The rows of a group lie close to one hidden flat surface of 14 dimensions, which may be shifted away from zero. Surfaces can cross.
Some rows, each with its group after it:
[-20 -10  14   4  18  53  37  38  -3 -18  -6  25  -7   9  46 -13  57   7
 -26  15 -10  61]	(3)
[ -5 -57  26 -22  82 -34 -32  18   2 -12  -2   7  25  14  -9  21 -19 -12
 -25   2  38  -1]	(2)
[-28  11 -50 -60 -59   5  37   1  -2 -16 -43 -20 -95  -3 -21 -15 -47 -11
 -24 -44  -7   1]	(4)
[ 16  43 -31 -19  47  16 -24 -22  18  15  -1 -16  18 -10  22  16  44  13
  10 -22  41  64]	(1)
[-15   3 -17  -5  -3 -21  34   9   3   3 -24  -6   1   3  20  -5   1  91
  -3   9  26  -1]	(3)
[ 29  -7  11 -26 -23 -30 -32  51 -62   9   3 -32  11  43  16 -49 -20  11
  23  58   2  16]	(1)
[  5   5 -27  -1   3  -8 -33  21 -17 -12 -13 -12  18  22 -10 -36 -55 -17
   4 -35 -36 -26]	(0)
[ 16  14 -10 -24 -19  -9 -32 -14  -2  -3 -12  10  -9  28 -21  21  19  -6
  -3 -11  10   4]	(4)
[-36  16  14  16  10 -22   4  -3 -13 -39   9  -3 -19   8  42  33   4   4
 -51 -12  18   6]	(4)
[ -2   9  34   1  -1 -15  -1 -12 -29  41 -14 -21   1 -16  -1  19 -16  22
  34  22   7  -9]	(3)
[ 14   0   7  -8  -4  26   8   2 -13  11   6 -34 -17 -22  18  -4   5  -9
 -20  -6  11  12]	(1)
[ 14  14 -26 -20 -13   1  -5  10  10   8  27   1  26  18  25 -15   3  23
  40   5 -28   8]	(2)
[ 10  25 -10 -39 -23 -13  -9  10  64  14  35   3  20  26  28  58  54   8
 -18  66  14 -39]	(3)
[-15  32 -50  12 -57  12 -22  46  -3  92   3  10 -17   5  -4  19 -49  52
  -3 -61 -58  13]	(0)
[ 13 -29   9  -3  -5  25  -7  55 -35  17 -35  -5  59  14  22 -71  25  28
 -42  31  51  50]	(1)
[ 40 -26   1  63  33  -1 -40  -7  -3  18  -9  21  17 -34  -4  37  53  36
  30 -23  -4 -17]	(4)
[  5   3   5 -22 -19 -52  54  14 -36   5 -50 -12 -59  11 -36 -23   9  53
  18   7  23  25]	(1)
[-12  -6 -18   1 -17 -27  23  48  -8   5 -36   2 -19  -5  24   2  32  66
 -10  30  33  15]	(3)
[-55   7  10   9  20 -51  62 -32  29 -36 -31   3 -23  -7 -10  -9 -10  16
 -13 -10  13 -22]	(3)
[ 38  44 -17 -50  40  22 -22  33 -17  49  17 -56  12  29  17  -4 -32  19
  16 -11 -22  32]	(0)
[ 17  13 -22   5 -20   3  33  27 -40 -24  -5 -17 -41 -38  52  44  26  22
  21  -8  -3 -16]	(4)
[ 21   7 -10  20   1  -5  -3   0  10  13  -3   4  47  -3  -1 -24   7  13
  42  -3 -31 -36]	(0)
[ 11   2  15 -43 -19 -32   6  -9  13 -19 -29  -4  -8  46  -3  -8  64  21
 -25  45  37   3]	(2)
[ 20 -28  53 -26  -9   9  27 -12   3 -26 -59  31  31  40 -25  19  76  39
 -30  57  31 -49]	(2)
[  0 -34  -7  -9 -43 -24  -8  10  26  51 -18 -16 -17 -55   7   9  31 -19
  -7   8  22 -28]	(1)
[ 35 -24  -4 -56  -9 -24  11   3 -24 -19  -3 -12 -30  35   5   7  35  61
 -40  -9  57  34]	(1)
[ 12   6  -9 -19   4  29  35 -11   1  38 -32  -2 -11 -22 -32 -18  -3  17
  52 -20 -27  19]	(3)
[ 28 -72 -26 -22 -41 -18 -98  46 -25   9  26   9   6  -5  81  20  41  -2
  42  37 -11 -16]	(3)
[ 18  50 -17 -13  -1  37  24 -20   4   8   1 -14   2  -7  -1 -18  13  -6
  44 -12 -29  25]	(1)
[ 36  -6 -55 -37  20  23 -52  16  -6  19   4 -13 -13  -1   3  25  -4  40
   6   1  50  52]	(0)
[ 27  55 -39 -16 -58  -1 -22  -5 -34 -38 -34   3   6  12   9  37  22   2
  34  20   4 -48]	(4)
[ 11  -8  -6   7  58  24  43 -23  23  -1  -5 -13 -49 -19 -22  -7  -8  33
  26 -46 -47   1]	(1)
[-26  33  14 -36 -16 -33  39   1  58  52 -26 -11   3  -1 -19   5  34  -6
 -14  54  30  -8]	(1)
[ 18  -2  19 -17  30 -35 -43  15  16  52 -20 -23  14  18 -41  24  -3  16
 -22  28  35 -16]	(1)
[  7 -41  32 -34  32 -46 -25 -11  34  32  -2  16   7   8  -8  41  52  -6
  17  20  15  -9]	(2)
[  3   3   9  31   0 -23  28  -2  -5  58 -42  23  -4 -17 -31  27  39  56
   9 -71 -25  -3]	(0)
[ -7  10 -65 -10 -59   0 -35  18 -25 -33 -36  11  -9   5  -9 -20 -41 -39
  -9 -58 -18 -28]	(4)
[  8  -3  -6 -14 -30 -32  24  -7  -6   4  37 -33 -67  -8   3   1 -24  10
 -13 -39 -13  -3]	(1)
[ -4   4 -20  26  18  35  -6  20   5  33 -37  -8   6 -26 -40 -19 -42   0
   8   0  -9 -10]	(0)
[ 19 -35  19 -58  63  23 -11  12  -8 -17  27  -6  19  19 -18  -6 -50 -70
  21   3 -23  -4]	(2)
[ 15  27 -14  36  31  57 -22 -12   8   6  -9 -14  47 -23  20 -15   3   1
  28  -5 -29 -15]	(1)
[  5 -35  -7  51  29   6 -32   0 -11  -9 -33   8   8 -35   4   4  11  18
  -5 -22  16 -13]	(2)
[  8  -6  16  18   7  14  19   0 -23 -21 -72   7  26  -4 -11 -17  43  36
 -15  18  37 -10]	(1)
[ 27  23 -18  38   3   6   4   7 -41 -18  21 -32 -19 -24   9  -7 -25   8
   7 -27   6  13]	(3)
[  4  21  12 -59  25  -5  34  26 -10   8  12 -65 -29  21  28 -16 -37   4
  -5   6 -34 -16]	(0)
[-31  19  25  32 -13  -7  -3  12 -29  12  23  -2 -38 -22  17  76 -12  -4
 -63  11  55  31]	(2)
[ 56   7  -5  -2  -9  47  -3  -7 -30 -13 -36  22  29  40 -34 -10  35  52
   8  -6   1   9]	(4)
[  9  13 -50 -19 -11 -11   2  -3  31  -8  15  -8  -5  -6  37  19  10  42
  25  -5 -15 -32]	(0)
[  5 -55  24  15  29  -3 -38  -6   8  16  32  37  11 -14  16  60  37  -3
 -12 -33   7  13]	(2)
[-31  -9  16  40  14 -17  46  -6  36  29  -5 -27 -50 -45  -6  16 -24  32
 -20 -14 -27 -56]	(1)
[ 14  16  30 -11  30  33  -2  -3 -15  14 -26  -6  19  20 -15  26   5  -2
 -18 -40 -37 -28]	(0)
[-27  -2  48 -16  32 -11 -13 -21 -14   0 -36  11 -12  -6  42  73  65  10
  10  46  40  17]	(3)
[-15 -21  24  31  39   7  -1  10   7   5  45   9  -8 -13  42  34  20   0
 -48 -42  -8  27]	(4)
[ 41   8   1 -42  -1  61  25 -12  17  -6  28  -1  11  13  14  14  35  16
  24  28 -13   2]	(0)
[ -7  -1  43   7   7  13   0  -8  12  13  12  33  35   6  -9  62  17 -19
  -6  26  -1 -29]	(2)
[ 11   1  37 -38 -22  63  11  11   4  32  57 -46  12   2  40 -11   4 -42
 -71  15   4  20]	(1)
[ -5  24  11  22 -15  -8  14  32 -38 -14  -1   7  12   9  36  34  20  20
 -24   7  10  -3]	(4)
[-13  56  19 -22 -37  53  46  15 -27 -43 -13  22  36  57  18  14  10   2
 -63   5  -4  -4]	(4)
[ -1  -1  37  17  15 -36   1 -11  -2  15 -18   6   8  -7  -8  32  31  -4
   6 -17 -12 -32]	(0)
[ -4 -20  15 -50  -5  11  37  10   6  16 -11 -17 -26   3   8 -10  -1  12
  12  34 -13  -7]	(3)
[-29 -17  28  28  -4  15  19  18  27  29 -17  14  14  14 -23 -13 -12  27
 -62   0 -16 -24]	(4)
[ -2  38 -27 -46  -5  29 -14  24 -12 -12  13 -26  -9  42  16  -4 -52   2
 -19   8 -14   5]	(0)
[-65   5 -19 -23  -7 -34   7  18  37  26   7  16  28  29  38 -68 -32   6
  40  14 -50  20]	(3)
[ -2 -44  -2  -6  14 -32 -14  27  -8  31  38  16   2 -11  13   7 -26  -4
  41 -24 -25  17]	(2)
[  2  24 -54 -25   2   0   7   2  51  50  25 -14 -23 -38  26  43   5  34
  50  -1 -15   1]	(2)
[ 11  -4   5 -44 -17 -18 -17   7  -9 -12   5   6  -8  26 -18 -27   4 -82
  36  16 -24  11]	(3)
[-33  -4   7  30   9  21   7 -14   0 -35 -11  16 -23 -26 -26   0 -23 -38
  -5  42  39  20]	(0)
[ 12   2 -27 -27 -12   4   6  33  14  40  38  29  39  12  -1  40 -32  32
  36   7 -17 -10]	(2)
[ 14 -19 -30 -23  -5 -60  38  38  -6 -32  25 -29 -51   4  37 -22  -2  42
  14   7   3  -3]	(4)
[ 15  10  52  10 -27 -10  12  21 -65  52 -26  19   4  13 -25   5  34  20
  29  22   4  53]	(2)
[-15 -27  18  22  19 -29  -3  31 -40  -5   2  16  12  -2  10  10 -28  15
   3   0  14   6]	(2)
[-18  -4  50  18  -3  13  49  16 -25  22  -5  38  12   7 -32  40  -6  16
 -26   4  12  16]	(2)
[-28   4 -25  -6   6  19  16  36  39 -11   0  14   4   7  64  -1  43  30
 -13  34  -7  14]	(3)
[-28  36  24  22  25  16  15  -2  13  -3  10  28  53  41   4 -24   8   0
 -28  -4 -11  38]	(3)
[-35 -10  50   9  -8   3  43 -36  14 -61   5  19 -12  12  12  11  27 -37
 -42  16  -8 -38]	(2)
[ 42  25 -32 -31  32   6   7   1  23 -14  -5 -18  66  37   6 -35   9  48
  23  -4 -14 -30]	(0)
[  6  46 -22  10 -12  16  16 -22  11   2  31  27  19  11   8  -3  18  17
  40 -14 -13  46]	(0)
[ 21 -10   8  17 -15  34 -45 -27 -21 -20 -25  38  19  30 -25  20  31   5
 -27 -36   0   1]	(4)
[ 16 -15  31  20  29  -5 -22   7 -23 -26  -1  -8  11  17   2  -3  10   8
 -15  26   7 -19]	(4)
[ -7   9  -5   2  27  -2  -4 -29  30 -29  19   0  17  12   6 -27   0 -28
 -16 -34 -12   2]	(1)
[ -5 -52  15 -11  19  26  11  50 -25   0  39 -24 -51 -18  74   2  15  19
 -31   8   4  51]	(3)
[ 11  25 -22   0  -6   2  -9  24 -15  -2   0  14  17   6  14  32  19  -5
 -11 -32   4  13]	(4)
[ -4 -17  22  14 -26  -8  58  -6   9 -12  48 -26 -41 -24  13  -1 -25   0
 -25  -6 -22 -43]	(3)
[  2   6 -26 -32  23  34 -46  22  27  19  27 -12  22  33  19  16 -32  17
 -41 -16 -16  -8]	(0)
[ 39  50 -25   8 -54  88 -72 -26 -44 -25 -16   2  43  32  14   8  -7  -1
  26  10 -38 -33]	(4)

New rows, each followed by its group:
[ -4  39  15 -44  -5  41   7  -3  -8  25  21 -32 -33  51  -4 -17 -29  23
 -28  22  -9  56]	(4)
[ 37 -18 -57 -20  -1  67 -22   1  44  28  19  -3   3 -27  11  17   0  17
  31 -16 -34 -25]	(0)
[ 23  13   8  20   8 -42 -30  -6   3   6  11   9  64  12  10  -6  26  -5
  43   6 -17 -32]	(0)
[ -6  -6  51  -1  34  43  49 -60  17 -34 -24  20 -40  -3 -30  45  54 -17
 -35 -29  -3  -3]	(4)
[ -1  49 -32  -9 -59  35  18  26   9  39 -30   2  15  13  -4  11  -6  53
  -7  21 -17 -33]	(4)
[ 38  -3   0 -61 -14 -26 -13  29   0  44  52 -24 -12  65 -11 -16 -21  41
  -1  11 -19  29]	(1)
[ 15  34  32   8 -25   8  28  -2 -47 -34   6   6   8  33  -5 -21  10 -16
  22  18 -31   5]	(4)
[ -5  43  12  16  11  47  38  -8 -12  10 -11  -7   8  -3 -16 -16 -21 -12
  16 -20 -53  -1]	(0)
[ 21   4  15 -24  39   7  18 -18 -32 -13 -15 -35 -60 -23  30  45  47  32
   4  -1  44  44]	(1)
[  8 -46 -22  -1  26 -31 -17  28  11  17  62 -19 -38  10  44 -18 -25  68
   8 -30 -36  20]	(1)
[  0   1   7  15  -3 -18 -31 -22 -16 -12 -42  31   0  28 -45  14  24   9
 -27 -31  25  12]	(4)
[  3 -26 -14  -2 -35  27 -18   9 -17 -18 -45   3  -5  26 -15 -23 -17  46
 -45  -3   5 -31]	(4)
[ 21  53 -22   8 -25  15  62  14   0  -8  29 -34 -65 -32 -12   6   2 -35
   5   0 -14   9]	(3)
[ -4  -3 -45 -32   5  -2  53  59  -9 -28 -64 -12  -5  17 -30 -49 -38  27
 -52 -26  22 -12]	(4)
[-16  45  -3 -20  -2  -3  25 -12  25  32  21  -2 -26 -24  -1  60   1 -17
  34  15  -9   2]	(2)
[ 14   5   8 -11   7 -13  22  17 -17  29  -2 -22 -26  15  -2  -3  -1  62
  -4   1  10  33]	(1)
[ 14  -7  -3  -3  42 -16 -21  12  -9 -16  14 -18 -16 -12  14  17   2 -30
   1 -19   3   7]	(4)
[  7  61  -7 -28  55  12  43 -22  37 -19   4  -6   8  27 -35 -17   5 -26
  14 -14 -20  26]	(4)
[ -4   2 -24  14 -11 -52 -11  23  18  57  22  -9  -3 -20  18   7  -2  39
  33   2  -3   7]	(0)
[  2  35  -1   1  30   5  24 -12  12 -23  33   0  -6  18   6  12  21   0
 -31 -26  16  46]	(3)
[ 34  40  21  -6  36  38   9  14 -24  17   8 -34  57  30  36  -4   4  40
   9 -14 -53 -21]	(0)
[-11  43 -27   8  11   2 -31 -12   7  11  21  -6  -3  24  12  -5 -15  25
  -4 -24  -7  43]	(4)
[  8  44   3  -3 -12  20 -54 -19  24  33  13   3  19  -2  13  79  32 -22
  10  23 -12 -33]	(4)
[-22  11  35 -11  -8 -14  49  -2   2  -4  -1 -16   0  21  -9 -18 -23   4
 -18  31  -1 -23]	(3)
[  5   1 -66  14  26  36  -3 -10  33 -30  -7  -6  -2 -45  22  32 -19  29
   8 -25   7 -46]	(2)
[-28 -13  55   3 -11 -39  14  -7 -18  12  27  27  14  37  31  12  20  44
 -27   8  15  34]	(3)
[  9  -8  -7  15  32  24  49 -37  -3 -38 -33  51   7  -9 -22  23  41  40
  23 -64   1  19]	(2)
[ 36   6 -19 -28 -14  15   0  36 -29  13 -32 -33 -14  14 -27 -34 -29  15
  15  23  -8  -5]	(4)
[ 30  79 -19 -24 -14  70   7  15 -31  46 -16 -25   0  12  16  49  -1  57
  26   2 -26  11]	(0)
[-10  20 -51   4   4  30   5  10  19  12 -20 -29 -39 -44  40  40  -6  52
 -10 -17   3 -25]	(4)
[-18  -1 -14  30  11 -25 -23  -4  40  27 -24  -1  38 -22  -6   4 -18  13
  17  16  -5 -65]	(3)
[ 25 -10  -8   9  24 -49  -9   2  25  29  42   0 -11   7  10  11  38  63
  25   2   2  28]	(4)
[  5  22  -1   5   7 -51   8  -5  -9   4  -3 -21 -53  -3  22  53  17  78
  46  30  -2 -24]	(1)
[ -8  38  22  37 -21  17   7 -28 -25 -12 -60  20   5  10 -59  -5   1 -24
   6  -9 -19 -18]	(4)
[ 14 -21  15 -16  57   9   9 -12   6 -26 -44  23  36  18 -28   5  27  16
   3   0  19 -14]	(2)
[-11  15  17   0  -2 -69   6  22  -1  67  14 -24 -15  -9  15  20   1  18
  22   0 -13   2]	(0)
[ 16 -41 -28 -39 -22   4  13   2  29 -54  14  10   6  35  12 -49   8   7
  -8  -5 -20 -32]	(2)
[ 13  16 -14 -23 -16 -27   5 -22  19 -46  39   6 -13  20  16   5  23 -31
  30   0 -33 -26]	(4)
[  2 -16  45   1 -14   4   1 -18   0   2  22  24 -11  14  14  35  61  -2
 -29  -2  12  24]	(2)
[ 16 -34  -1  32   1  -3 -48   1   3  26 -32  20  41 -23 -20 -19  32 -23
  12 -14   0 -13]	(1)
[ 40  22  -7 -83 -31  32  18  17  -6  26  10 -19 -28  34 -20  11   6 -12
   9  21 -14  17]	(4)
[  5 -29 -25 -35  40   0  -9  22  27  10 -12   2  21  23   8 -17   7  55
 -26  -4  28  26]	(3)
[ 52 -26 -15  -6   3   8 -10  16 -41  10 -37 -18  -4 -13   6   8  13  43
  23 -54 -33 -42]	(0)
[ -6  30  22  22  26   2  -3 -14 -12  -3  -1 -11   9   1  12  -2   7  -4
  12   7  -9  11]	(1)
[ -9 -53  32  32  50 -20 -25  -2 -29 -23   2  -5 -17 -33  54  20  25   3
   8  -8   7  -3]	(2)
[-19  36  35  -8 -18  64  12 -27  -9 -25 -15  -5 -14  17  13  40   6 -22
 -40  26 -16 -35]	(4)
[  1 -28   1  44   2  -4 -38  46   5  68  26 -13  33 -25  36  -6 -22  28
   7   3 -37 -29]	(0)
[ -4  -7  26  21  26 -29  49   6  10  15 -11  -5  32   6  13 -20  19  58
 -11 -35 -36 -35]	(0)
[ 47  21   6 -41  -7  13 -18  12 -79 -29 -12 -37  -5  29  29  -4  22  24
  18  44  40  39]	(1)
[ 16  -8  -1  19 -18 -10   2   3 -29  11 -14  -9 -10  -8 -14 -17  -1  22
 -11 -31   8   8]	(1)
[-15  21  32  -9 -21 -17  25 -26  42  57  28  38   2   9 -19  33  51 -22
  26  -4 -31  26]	(2)
[  6   0 -17   0 -17  -2  -6   8 -10 -14  29  11  13  15  23 -12  -6   8
  13  -9 -15  12]	(2)
[-17  54 -15  40  -8  29  47   8  22  -5   4  -6  20 -14  34  -1  -4  31
  14  15 -48 -45]	(4)
[  0  51  -2  17 -18  33 -16 -20  24  23  40  -2  31 -10  40  29  -4 -32
  48  -3 -85 -55]	(0)
[ 33  -5 -62 -30 -21   3  -8  19  29  16  48  14  26  34  41  -8  17  85
   9 -39 -18  24]	(0)
[-19  -5  32   5  56   6  58   2  -4  -8  -8  34  46  -3  32  66   3  72
  39  22  -4 -33]	(2)
[ -6 -24  -9  -5 -21   8  41  35  -8  15 -15   3 -33 -10 -26 -27 -20 -10
 -24 -48 -26  10]	(4)
[  0  22  37   8 -73  18  -8 -20 -48  -4 -31   9 -14  51 -44 -31 -14   8
  -3  29 -24  -1]	(4)
[-10  34  26  10  20  25  -9  -2  15   8  -1   7  46  10   9  52  11   7
 -17  50  17 -27]	(2)
[ 17  66  -4 -24  33  -2   3 -22  19   0  13 -16   3  36  -5  18  22  26
  16  22  11  31]	(4)
[ 11  15  -5  -4  13  18 -20 -17  25 -19 -38 -23   3  -7   8   9  35   3
 -17  41  26 -40]	(2)
[  8   8  14   4 -22  16 -41  22 -30   4  14 -25  -5  17  -4 -25 -19 -44
 -41  22  16  28]	(2)
[-11 -23  38   5 -25 -12 -51  31   8  40  27 -11   8  17 -13 -15 -15 -61
 -56  38   5  -5]	(2)
[ 15 -46  26 -33  33  17  13  15  17  26 -22 -52 -49 -39  -6  11  -1  -9
  -8  37   2 -42]	(1)
[ 13   6 -13   6  23 -54   1  20  30   4  76 -12   8  16  41 -14  13  23
  33  12 -26  11]	(4)
[ 21 -19  19  17  -7 -60 -49   2 -17  20   4   8  -1  23 -28  20   6  21
  16   3  -9 -25]	(1)
[-41  35  36   3  44  -4  12   3   9  -2   0 -22  10  25   7   4 -35 -16
 -44  -2 -17 -14]	(0)
[ -4  -7   0   6  48  26  -5 -22  37 -14   0  16  28  -7  12  27  19   7
  -3  -8  -3 -24]	(2)
[-29 -42  26  10   8   5  52  18  18   1  26  24   6  21  -5 -47 -14  10
 -42 -28 -29  21]	(2)
[  7  15  43  63  22  67  25  19 -34  36  17 -30  15   1  28  11 -19  99
 -59  -6 -11   9]	(1)
[ -7 -33  37  14 -21 -22  35  -3 -36 -29  -7  -2 -44 -10  26  -2  27  16
 -18  -1   8  -1]	(1)
[  7  24  16  -3  28   6   8   1 -51   9 -16  -4 -29 -11 -31  23 -10 -25
  15 -15  27  63]	(2)
